There are 4 ways to turn a row about zero (a turn may also mirror it). The second row of each pair is the first, turned, with some noise. The first 24 pairs use one turn. New pairs use 2 turns, one after the other, and a turn may come again.
Some pairs, each with its turns in order after it:
  5 -12 -11 -31  41
 5  8 14 51 -5 -> (3)

 10  -4 -25 -10 -18
30 -2 -5 14  3 -> (2)

-12 -31   0 -11  16
-15  11   6 -11 -32 -> (1)

15  4 -8  2 14
-7  7 13 15  6 -> (1)

 15 -14  12  -5 -23
-11  -1 -26  12   7 -> (0)

  8  14 -41 -11   4
 17 -18  26  26   4 -> (0)

-22 -16  42 -15 -16
-20  33 -20 -17  25 -> (0)

-36 -13 -22 -25  -1
 15  43  -1  17 -15 -> (2)

-14   1  -6   0  -3
  0 -11  -9   1   7 -> (3)

  8  -2  11 -40 -14
-12   7 -39   7  -8 -> (1)

 29   4 -13   0   2
 11 -27  -6  10  -5 -> (2)

 25  -6  -4   7 -18
 12 -21  -3   7  20 -> (2)

-3 -5  2  6 19
 -8  -1  10 -11 -11 -> (0)

-13 -12  43  -1  -5
-33  16  -9 -12  23 -> (2)

-21  -9   1   7  -6
  5 -11   3 -22  -9 -> (1)

-9 10 -4 -7 -7
10  7  4  2 11 -> (0)

 8 -3  5  2 44
-22  -1  25  23 -17 -> (1)

 -4   0  27 -21   2
-18  12 -24 -10   2 -> (2)

-17 -19  25   1   7
-21 -13  -4   8 -25 -> (3)

-5 19 -4 -6 -1
-10 -10  -4   2  17 -> (1)

 12  -1   2 -11 -44
  6  -1 -31  24  23 -> (0)

-4 -6  0 16 16
  4 -17  14   1 -10 -> (3)

14 26 16 -3 10
 22  21  -5  -4 -21 -> (3)

-27  13  21 -14  -2
 -2  -7 -35   4 -13 -> (3)

New pairs, each followed by its turns in order:
-3 -1 -2 44 -5
-27  26  -8 -19  -9 -> (2) (0)

 -2  26 -31  14  11
-27  30  -2 -16  -6 -> (2) (3)

 3  7 31  0 -2
  2  -8 -15  27   8 -> (2) (3)

  0 -40  -8  -3  44
-20  30  -4 -30  37 -> (0) (0)

12  3 30 -3 -8
 11 -17  18  17  13 -> (1) (2)

-1 -5  1 -3 23
 -6  15   7 -10  15 -> (1) (2)

15  1  3  1  3
  0 -10  -9   7   7 -> (3) (1)

 -3  25 -14   6  -1
-19  -4  17   5 -17 -> (1) (1)

 31 -36 -44  -6  32
  2   9   7 -71  -1 -> (1) (2)

  7  -9 -13  -6   9
  1   5  -5 -13 -15 -> (3) (0)

 21   8 -18 -22 -30
-11 -33   2  23 -20 -> (2) (0)

-29  -7  17 -11  16
 -9  -2 -10  -5  36 -> (1) (0)

17 28 20 14  5
 -4  26 -23  21  -2 -> (2) (2)

15  6 37 -1 19
 11  -2 -32 -21  22 -> (0) (3)

14  6 -8  3 -9
  1 -18  -9  -5  -4 -> (0) (0)

-29  38  16  14  -6
 -5  49 -15  -7  13 -> (3) (1)

 -8 -30  29   0  -5
 23  19 -25  -8  15 -> (1) (1)

  0 -16  -4  14 -11
-11  -5 -10  16 -10 -> (3) (3)

44 -6 29 14 -6
-33 -22  25 -27  12 -> (2) (0)

 26  -2 -19  15   4
-15 -15   5 -26  -7 -> (1) (2)

26 -2 21 17  7
34  0 12 14  1 -> (1) (1)

 -3   6  37  32 -35
-9 14 15 28 49 -> (3) (0)

  5  -8  16 -44 -20
-13 -21  21 -24  33 -> (3) (1)

  7 -17  22  -5   7
 24   4  -6 -10  13 -> (1) (1)

 -8  28   5 -15   3
 25 -19   3   6  -6 -> (3) (2)

 5 -8 -4 40  1
 -3   3 -27   8 -31 -> (3) (1)

 -1   4 -21  -5  -3
 -1  16   8 -10   0 -> (2) (3)

  3 -17   6  34 -22
-6  5 15 25 33 -> (0) (3)

 -2  -4 -14   1  10
-13   1  -1   4 -10 -> (0) (3)

 14   3 -11  11  12
-18  -5   4 -17   2 -> (1) (2)

 2  1 -5 42 -2
-27 -24 -22  -6   9 -> (1) (2)

-17  12 -17  -7  -1
 10 -16 -15 -14   8 -> (2) (2)

 3  5 22 -3  2
 17   4   4 -17  -2 -> (0) (2)

 15 -21  -9  -4   5
-6 -9 24 11  9 -> (2) (2)

 13  27  20 -28 -14
 38 -10   5 -20 -19 -> (3) (2)

 -2  29  -6  33 -44
-25   8 -12  45 -32 -> (2) (1)

  6  -2   0 -13  19
 -7 -10 -15  -9  -9 -> (0) (3)

-4 -9 -3 13 -2
-12   4  -2  -6   8 -> (3) (0)

-18  18 -32   2   0
-10  22  19   1 -24 -> (0) (3)

  1  -3 -11 -44  -2
 26 -12  16 -20 -22 -> (3) (0)

